The first 6 rows are patterns. Each new row is the sum of 2 different patterns, raised or lowered, with some noise. Before adding, each is slid sideways (what falls off one end comes back at the other) and multiplied by a number that may be negative. Names go in the order of the patterns.
Known rows, each followed by the names of its patterns:
-12  -25  3  10  -20  17  -20  -5  -18  0  20  2  -12  -19  2  10  14  -6  -2  10  -9  -18  4  -9  -4  9  -5  -24  15  12  -6  -23  6  -8  1  15  5  -4  14  -3  -28  -18  4
vifez
20  4  3  -10  -41  -24  -23  7  0  11  16  3  2  32  4  -4  -10  -18  -18  -11  -27  13  26  -2  10  17  -29  -11  -13  -17  28  -25  8  -29  15  -21  5  -14  -36  -6  -16  20  -3
Gedo
15  0  -17  8  8  -25  -19  -34  28  21  -7  -15  -8  18  5  2  -7  0  8  -11  -18  -4  -16  48  -23  7  16  -26  -9  3  0  -14  9  4  -3  24  -5  11  -11  14  0  26  -7
lasab
19  1  -8  3  0  -18  -1  0  -21  34  10  -10  29  -6  -7  -6  10  18  4  -12  -13  -13  -19  17  5  -10  10  -1  5  -12  16  -5  16  16  0  37  5  -4  -15  5  6  1  -26
nerul
-12  -8  1  -12  23  19  -8  17  -22  -8  17  -2  -9  -2  -26  -4  -7  -12  -1  -11  -31  11  0  2  1  -13  -2  -25  3  -39  -23  -6  9  -22  -3  25  -10  -8  -30  -18  -2  -17  11
teb
14  -16  8  -6  10  -16  11  -18  4  31  13  -10  -7  -8  -7  4  -21  18  11  10  -2  -11  31  7  2  25  14  9  19  -32  -7  -19  -1  8  0  22  -41  -13  -7  1  11  -2  7
ramog

New rows, each followed by the names of its patterns:
27  16  32  9  7  7  34  5  -20  3  15  27  12  13  32  -6  21  14  -2  18  5  -19  3  -3  38  6  -2  5  2  3  27  -1  13  33  19  9  35  16  2  -5  19  2  21
vifez teb
-8  16  14  22  2  -10  12  4  29  8  5  25  24  35  42  -27  47  -4  -1  50  22  7  14  10  6  8  11  -3  14  -14  33  5  18  -4  14  3  -2  32  -16  -7  31  37  29
lasab teb
42  45  40  9  26  32  -16  40  2  54  41  8  12  11  30  42  19  23  18  42  6  22  18  -15  58  11  37  45  6  14  43  10  2  23  30  30  21  15  32  -6  25  18  34
lasab ramog
-13  -7  -16  10  -51  -16  6  24  0  18  39  18  -9  -38  -7  1  -20  39  6  9  21  -24  48  21  21  14  2  -4  34  31  4  17  -31  6  -11  -6  4  5  8  35  24  6  11
Gedo teb
1  25  -2  8  -2  34  26  16  5  -6  20  9  27  33  -8  21  27  19  -3  31  -5  29  27  9  52  15  -9  9  21  24  18  -18  34  0  8  -7  1  -5  21  2  -6  67  19
nerul teb
14  -5  25  3  5  -4  14  -29  -6  5  3  19  16  23  24  2  -14  -5  17  12  23  -4  -3  4  -10  40  30  -1  32  -5  9  17  21  1  21  3  9  33  6  9  -8  -7  24
nerul teb
4  19  5  32  -8  5  21  -31  -17  11  -19  59  24  14  14  14  13  15  51  29  28  13  12  41  -5  0  23  4  29  4  46  1  61  29  -11  -7  39  19  -3  26  16  56  12
teb ramog
-28  0  -13  -12  9  -1  4  -33  -19  -9  -11  -28  19  -1  -3  5  -48  7  3  -33  16  6  0  -4  -52  -19  -15  -2  6  6  -7  -49  -12  -26  -9  -5  -2  -19  4  -37  -18  -16  -35
nerul ramog
-17  -50  -9  -13  -4  -18  -34  -10  4  -20  -12  -25  -5  -7  -8  -20  -26  -32  4  -36  -38  -12  -3  -46  0  -18  -28  -21  -22  -30  -32  14  -29  -39  -9  15  -36  -28  22  -39  -2  -35  -12
vifez teb
0  -36  6  -1  14  8  -35  -33  2  -11  13  16  1  7  10  28  28  -15  -31  19  0  12  13  9  -10  1  -5  -11  16  -1  24  25  -33  21  -14  15  31  12  21  15  22  11  -31
lasab ramog
-15  6  3  22  22  -18  28  -8  42  -25  13  -9  16  41  -14  10  -19  -13  -26  -8  -15  33  44  37  23  -11  1  -23  15  7  5  -28  -9  7  6  8  29  6  29  -16  -10  -5  4
Gedo ramog
-3  -26  -31  -18  -36  12  -23  -2  21  -7  -12  24  -22  -12  -21  -33  -27  -25  -55  13  19  -8  4  1  -37  -34  -20  -50  6  -35  6  -50  6  -11  -10  -27  -62  -25  -24  2  -2  4  -10
Gedo teb
29  -13  0  1  10  -26  -11  -12  -29  -8  -38  25  -7  4  1  -3  -27  -38  -25  -38  27  1  -3  28  -8  -9  15  6  6  -10  -28  -29  -23  -41  18  19  -13  10  8  -25  -23  -2  -22
Gedo nerul
0  28  53  34  40  8  -1  20  9  21  20  -14  17  7  32  9  21  27  51  -5  -2  42  5  1  24  18  32  24  8  36  10  46  1  56  30  27  64  9  30  17  22  -2  17
Gedo teb
-13  -29  -40  11  -9  -25  10  10  -15  5  -38  -31  -27  5  -25  -30  5  -26  -32  -14  -16  -23  -23  -8  -21  -27  16  -5  -13  -17  14  -35  -24  25  -25  -6  -18  -4  -23  -34  -36  7  9
vifez ramog
-10  0  -30  -43  -26  -19  -52  -7  -24  -13  -4  -69  -9  -34  -20  -48  -14  -42  7  9  -7  -13  -48  -23  -57  -1  -20  -13  7  -13  -6  -37  -35  -23  -43  -24  -35  -41  -37  -9  -20  -32  -19
Gedo ramog
2  5  6  1  29  -6  3  -6  -5  -19  15  11  -30  8  24  24  7  6  3  17  -7  -8  -15  -9  22  6  44  43  12  31  23  13  27  6  -6  -1  -15  -8  20  27  14  14  5
Gedo teb
-32  -9  -6  -12  -11  -14  -27  12  -2  4  -7  -14  5  7  -38  -10  -23  -18  6  -17  -11  -4  31  2  -27  -15  -1  -11  -23  0  -8  24  1  -34  -13  -19  -12  -25  -12  5  -49  -16  -23
vifez teb
-1  -52  3  -20  -2  9  -29  27  -54  -4  -27  5  -4  -4  20  7  -15  -16  -13  -15  -29  -2  -21  21  35  18  -25  -17  -26  -27  -9  -33  -15  -4  1  -6  -7  32  3  10  4  -16  -2
Gedo ramog
-15  16  39  -17  -2  -8  11  -38  11  -6  -6  9  -13  29  -13  23  8  1  -1  -54  -36  -13  -9  15  14  -3  2  6  27  21  -2  -5  -6  -15  -1  0  0  20  -5  6  23  -24  9
Gedo teb
19  22  0  -9  30  -2  41  30  0  40  23  12  22  21  23  22  -4  35  35  -1  16  11  0  22  13  17  36  48  23  39  3  24  11  2  34  22  27  17  6  11  18  25  13
nerul teb
14  -2  20  5  14  -8  33  28  9  -13  -18  -21  -11  -19  -2  40  9  18  15  -31  14  -5  -13  46  -11  16  -10  -9  -21  -7  -12  -24  -3  5  -10  -10  15  6  14  -7  -31  -9  -31
Gedo ramog
12  -18  -36  -26  -35  -42  -16  -51  -1  -7  -13  -12  13  -56  -21  -34  -51  11  -39  -30  -64  -32  -21  -2  -39  -67  -32  -24  2  -24  -8  -16  -14  -39  -74  -47  -56  19  -40  -6  5  -38  -26
Gedo lasab
-18  -7  -16  -28  -32  -49  23  -2  -11  -33  -4  -8  8  -14  -43  -24  2  -14  -18  -8  -26  42  -47  -16  -9  -28  -8  -38  -17  -25  -29  -20  -22  -12  13  2  -3  -2  -18  8  -38  36  0
lasab ramog
20  3  8  48  26  5  25  18  39  23  29  18  54  4  16  24  -5  25  38  -9  -21  2  59  35  -9  13  4  38  39  26  9  33  25  -18  -16  21  -6  41  1  37  15  12  -8
vifez lasab
37  41  12  -1  9  36  36  26  45  20  15  38  16  16  22  50  -1  17  13  26  17  -4  17  16  32  21  6  24  65  18  19  38  36  18  32  38  10  55  -5  27  30  -18  25
vifez nerul
32  45  21  31  48  11  26  0  12  39  -10  36  29  -7  15  26  13  68  33  45  34  20  34  32  47  35  29  23  26  28  39  12  67  37  33  11  53  19  20  29  9  38  46
teb ramog
0  -22  -16  -37  -43  -27  -14  -35  -15  -5  -25  -11  -2  -20  -2  -32  -30  -31  -25  -44  -12  -11  -36  -13  -38  5  -31  -5  -31  11  -38  -12  10  -19  -10  -23  -17  -34  -10  -47  -20  15  -24
Gedo nerul
-12  0  -5  -27  5  -23  -34  10  2  -9  -10  -21  -17  -34  -13  -2  -22  6  -14  -4  -24  -2  -5  -34  30  0  0  -19  -5  -11  -2  -8  3  14  0  -20  -10  -14  10  -12  -54  -3  -1
nerul ramog
-15  10  13  -5  12  -17  -11  -13  7  -28  7  4  14  17  16  10  -11  -20  8  -17  -3  14  19  3  -23  -15  30  17  -3  7  -5  7  14  -37  -2  -5  -8  9  -1  5  -32  6  -22
vifez ramog
19  -25  -14  -34  -12  12  -19  -38  -31  -23  41  -21  -11  1  -25  -26  -24  -6  -33  -8  1  -20  -12  -3  9  -26  -19  -5  3  -17  14  -7  -29  8  -7  -58  -45  -37  2  -14  -15  -16  -36
vifez lasab
5  -9  -18  -5  22  14  -5  -23  -8  -4  -4  8  1  -1  0  -14  6  -15  8  2  6  -6  10  35  -1  -19  -6  -3  6  10  -16  11  10  -9  -19  -14  -11  -11  -19  -14  31  -9  4
vifez nerul
2  -14  -2  13  -24  -13  12  -34  -10  -6  26  -35  27  -26  3  4  -1  27  -16  -13  -36  -5  3  17  19  11  22  -17  -21  -7  -24  -10  3  -30  -30  13  13  3  -13  9  6  -11  -7
vifez Gedo
-10  9  13  51  -21  21  -11  37  -1  16  12  -2  15  16  -3  33  30  9  42  15  -25  -5  7  18  15  32  13  25  11  56  10  13  -13  6  -11  6  5  24  36  36  43  61  -34
Gedo lasab
-9  -25  13  -29  17  -19  -3  21  -11  22  -9  -9  -9  -25  -14  14  22  5  8  -30  -9  -20  -27  -9  -16  -52  -1  -5  2  8  -3  0  -4  -15  -53  -22  -19  -13  0  0  21  0  -34
Gedo teb
3  -17  -5  -15  -15  8  11  23  -9  -16  49  21  27  6  0  15  31  -25  -19  -22  -1  14  0  18  -33  3  -3  13  -22  16  2  2  4  13  -8  10  -4  4  -21  5  13  17  -18
lasab ramog
-19  -23  17  -15  -10  -48  -50  -29  10  -10  -31  -16  -44  0  -30  -10  -23  8  -23  1  -42  2  -19  -54  3  -29  -30  -27  -3  -3  -10  -5  -51  -18  -42  -24  -38  -25  -71  -20  -35  -16  4
Gedo lasab
-12  -5  -42  -16  -50  13  11  -26  -25  1  -13  -15  -21  -28  -8  -13  -10  -41  10  -15  31  -52  6  -3  -69  -20  -10  7  -19  -10  -1  -33  11  -17  -11  -20  -28  -37  14  -44  14  -14  -53
lasab teb
-27  35  3  10  9  -16  -3  -11  -5  17  5  14  -5  -23  12  1  13  -14  -4  2  -2  30  17  6  -26  22  -2  25  -27  -10  42  34  26  -22  -5  -12  -9  -3  -8  -20  11  6  21
Gedo lasab
37  30  31  44  29  64  60  19  1  20  18  6  45  48  33  47  -7  63  12  67  11  25  13  46  65  38  47  4  42  -5  15  16  37  74  29  43  17  10  6  6  11  46  0
Gedo ramog
-1  30  36  32  25  4  16  20  -4  40  19  5  30  24  4  51  34  21  11  28  23  44  25  26  17  32  28  1  23  23  37  18  28  23  19  37  -12  25  12  42  49  24  24
vifez teb
-14  -28  -39  -3  -20  -45  15  -14  -15  -52  -2  -28  6  -15  -1  -23  -25  -15  -38  -59  -35  -65  -14  4  -18  -53  -12  -21  -20  -36  -27  -3  -11  -43  -55  -23  -27  39  -47  -16  3  -54  -44
vifez lasab
29  25  26  29  -2  1  10  50  17  19  24  7  19  14  17  18  51  44  13  54  43  14  0  39  10  35  4  47  19  -4  19  28  22  16  10  -7  47  28  4  45  29  10  24
vifez nerul
18  16  -12  7  31  27  38  39  15  8  -7  1  22  23  0  26  6  20  37  22  26  33  16  -16  21  -3  -9  39  -3  22  32  5  31  4  37  23  18  11  34  42  20  42  1
Gedo nerul
-16  5  -2  -15  -7  -12  -37  -32  -3  25  -15  -10  9  -5  2  -13  -18  -3  -6  6  -22  -3  -5  -12  30  13  -23  28  -8  -10  -2  5  -13  1  -10  3  -8  3  -2  -30  -38  15  -8
vifez teb
-11  25  -30  2  -2  -11  -2  -8  6  -33  -4  10  -10  7  -11  -14  -17  0  -14  13  -19  -14  2  -20  2  1  -34  -23  -49  19  -16  -28  -22  -5  -5  -4  13  -19  -10  -20  -27  -22  -22
lasab teb
-30  -17  -6  -17  10  -4  12  9  -12  35  -48  19  8  -10  26  19  -37  -12  -9  -17  -4  -2  -11  -37  -29  -2  -19  3  -34  7  -9  -20  17  -20  -5  4  22  11  -31  0  12  0  -4
lasab ramog
30  -5  -7  0  14  9  -10  -2  39  3  37  3  6  4  -2  41  -11  -10  -2  29  11  31  37  9  22  -12  -11  22  -3  27  17  9  -1  22  52  31  -7  41  -6  14  49  23  9
vifez teb
-26  7  51  16  19  -3  0  35  -12  21  2  14  29  -17  34  33  -10  22  -9  -4  63  23  26  18  -10  17  -5  45  29  16  -9  20  21  16  7  22  10  4  12  -1  -10  30  22
teb ramog
-38  -8  -29  -13  16  -28  -25  -11  -26  -37  -37  2  -36  -13  -1  -8  -48  10  -39  -46  -31  -16  20  -5  -33  -26  -29  -4  -4  -29  -16  -33  -45  -32  -32  -13  -20  -29  -25  -35  -6  11  -25
vifez teb
3  0  -2  -46  22  -14  -22  27  -31  -20  -2  -23  -12  -6  -3  -35  -21  -22  8  -9  0  -14  -19  -25  -3  -5  -16  -20  17  -8  19  -44  -38  -4  -29  -9  -20  -1  -16  -10  -11  6  -18
lasab nerul
